The rows of a group lie close to one hidden flat surface of 6 dimensions, which passes through zero. Surfaces can cross.
Some rows, each with its group after it:
[ 21 -16   8  -9  -1  22 -12  -8  13   2   9  -3 -53] : (1)
[-10   5  -3   4   6 -11  -2 -15  -9  10  14  -5  17] : (3)
[-22   3 -17 -13 -14  32 -23   1  13  -4   1 -13   8] : (1)
[  3  -4 -17  -6  -8 -14 -24  17 -18  -6  25 -10 -18] : (0)
[-23 -14 -14 -12  35  -4 -11 -25 -33 -19  32  10  -2] : (2)
[ 28  -9  18   4 -20 -30  27  23   9  14 -26  -3  25] : (2)
[ -2  -8   0 -18   6 -33  12 -16 -12 -22  20 -16  12] : (3)
[ 31  -3   9   7 -21 -22   5  36   0  13  -8  -9  -5] : (2)
[ -5   8   2  14 -12  -5  -5  13 -12  22   8   4   8] : (4)
[  5   0  -4  -4  -8  12 -13  14   7   5  -2  -5 -11] : (4)
[  3  10 -19  12   3 -23  -3  12  -7  12  11  -7   8] : (3)
[  8  21   6  25 -46  -9  -1  39   2  40 -10  -4  12] : (4)
[  4  13   4   4 -39  30 -10  43  23   6 -35 -11   5] : (1)
[  4 -13   1 -29 -13  33  -1 -11  38 -28 -16  -6 -30] : (3)
[ -7  -5  15   0   5  18   3  -1  -7  -4  -7  21 -13] : (3)
[  1 -12  -3 -18   0   6  -8   5  -7 -24   8   4 -28] : (1)
[  0 -15   7 -15  -4  19  -3 -15  20   0  -8   0  -4] : (2)
[-13   5  -4   3  -5  15  -1 -19  15  15  -5   3  16] : (4)
[  1  -3  16   1  -7   0   4  11  -4 -10  -7   4  -9] : (4)
[-12 -18  13 -20  -6  30 -17   4 -14  -7   9  -1 -26] : (1)
[-15  -9  10  -6  14  10  -6 -28  -5   3  11  -3   3] : (0)
[-20 -11  -2 -33 -29   2 -19  15 -14 -46  23  -5 -36] : (0)
[ -5   7 -23  -1  -9 -14  -1  -2   5  -4  10   1   6] : (0)
[ -5  22  21  21 -24  -8  19  -4  -1  15   4   8 -14] : (2)
[  5  -3   8   6  16 -13  18 -12  -4  -4  -4  10   3] : (1)
[  2   8 -10  10   3 -22   9   5   2  -1   0   8  13] : (0)
[ -4   7 -23   0 -13  16  -6  -8  37   8 -10  -8   1] : (0)
[-16  27  17  17  -7  11  13  -9  11   0 -13  13  -3] : (2)
[ 23   4  -2   2 -15  -4  -1  43   1  -5 -20  -7  -4] : (2)
[ 18  -2  -7   9  -3 -25   9  38 -22 -10   2  18 -18] : (3)
[-16   2 -24 -11 -15   0  20  -5  27 -29 -15  25  -1] : (0)
[  6   6  -8   8   3 -15  -7   0  -3  16  13  -6  -1] : (1)
[  2   1  -7  -9  -1 -10   5  13  -5 -28   2   0  -9] : (1)
[ -7  19 -12  24  -5 -43   5 -23  -9  38  37  -4  16] : (2)
[  1  25 -21  11  -9  -5  13 -10  39  20 -22 -17  41] : (3)
[ 10  -6 -14 -18 -10  28 -22  -6  27  -7   0 -19 -24] : (4)
[ -7 -13 -16 -15  -2  26 -25 -19  15  -4  19  -5 -27] : (0)
[ 15   8   7   0 -30 -29   7  25  -5 -11   8 -11 -13] : (4)
[  2  14 -30   6 -26  18 -29  -5  33  35  10 -28   2] : (4)
[ 15  -3  -1 -14 -24  15 -30  15   7   7  14 -31 -22] : (3)

New rows. What belongs after each?
[-12  30  -7  12 -10  19  -8  -7  14   7   1  -6 -13] : (2)
[ 10   1 -21  -3  19   3 -11  -2   3   3   3 -10   1] : (4)
[ -6   9 -11   2 -10  -3   6   1  15   0  -8  -6  12] : (0)
[ 16  -4   3  -7   0   5  -5  19  -4 -14  -8  -3 -19] : (4)
[ 11  -3  21 -14 -13  -1  14   8   8 -20 -21  -9   7] : (3)
[-13  19  -4  -6 -26 -15   8  16   5 -19  -4 -14  21] : (0)
[-13  -5  36  -3   6   7   8 -11 -12   3  -8  -2  24] : (3)
[  8   8  19  -5 -16 -14 -21  12 -22  21  26 -52  19] : (3)
[ -9   6   3 -14 -29 -13   5  31  -9 -34   2  -3  -3] : (0)
[ 17  11 -46   9 -14 -17  -3  17  24   6  -6  11 -12] : (0)
[ 23   2  25  11   2  18 -19  15  -7  33  -8 -27   0] : (0)
[  9   4 -38  -3  -2  -5 -32   6   4  18  22 -23   3] : (2)
[ 17   4  10  14   1   1   4 -10  13  30  -5  -3   0] : (1)
[ -5  -3  16   6   2  22  -5   6 -16   8   0  13  -9] : (3)
[ 20  23 -15  24  -2 -47   0  47 -29   2  11 -10   7] : (2)
[-17 -11  19 -11 -29   8  -8 -14 -13   4  26   4 -19] : (4)
[  5  14 -13  -4  -2 -16  10 -15  20  -6   0 -16  18] : (4)
[-24   3   8  -4  14  15   3 -21  -3 -14   3   9  -4] : (2)
[ 12  -4  54  -9 -16  29 -20  29 -22   1  -7 -32 -12] : (0)
[  4 -18  25 -16 -26  33 -16  -6   4   4  15   4 -55] : (2)
[  7  -4  10  -4 -12  -6 -14  27 -19 -11   7 -13 -14] : (0)
[-13  -8   0 -30 -20  34 -10 -35  35 -16   4 -17 -24] : (4)
[-15   3   7 -22 -14  12  14 -35  32 -20  -4  -6  -5] : (4)
[  1  -3 -17  -5   9   3 -18   0  -2   1  10  -7  -2] : (2)
[ 12   1   8  -9   3 -11  27   9  11 -33 -19  11  -9] : (1)
[-20 -10  -6   2  39  25  -8 -28   1  12  -2  17  20] : (4)
[ 16  -7  34 -12 -19  29 -33  33 -21   3  12 -35 -29] : (0)
[ -1  -1   4  -5   5 -13  -6  -9 -10   1  17 -17  10] : (3)
[ -4  -2  10 -15 -18  11  -7  16  -3 -19   0  -4 -18] : (0)
[-39  -8  21 -28  -8  17   5 -26  -3 -32   4  -2  12] : (0)
[-15 -19   0   9  37 -15 -16 -12 -55  11  40  21   1] : (4)
[ 11 -10  37  12  21  11  13   1 -13  13 -16  11  -1] : (0)
[  2  12 -44  14  10 -19  13  -5  19  -3  -6  25   2] : (3)
[ 19 -46  -6 -27   1  -3 -17  -7  14  10   1 -16  11] : (2)
[  3  -4 -16 -25   0 -37   7 -18   6 -29  17 -26  15] : (3)
[ 25   7   1   2  -7   2   6  10  20   0 -11  -6 -18] : (1)
[-28  10 -24   1  31   8   2 -37   5  -5   2   4  31] : (2)
[ 18 -11   9  11   3  -7  20  25  -8 -10 -18  25 -21] : (0)
[ 32  -9   9   3   6  -1   3  -2   6  11   2  -1 -39] : (1)
[-22   5  16  22 -16   8   6  -1  -4  37  -7  16  24] : (4)
[ 11  -3 -26  13  19 -21  -6  -8  -7  18  16   6  -1] : (0)
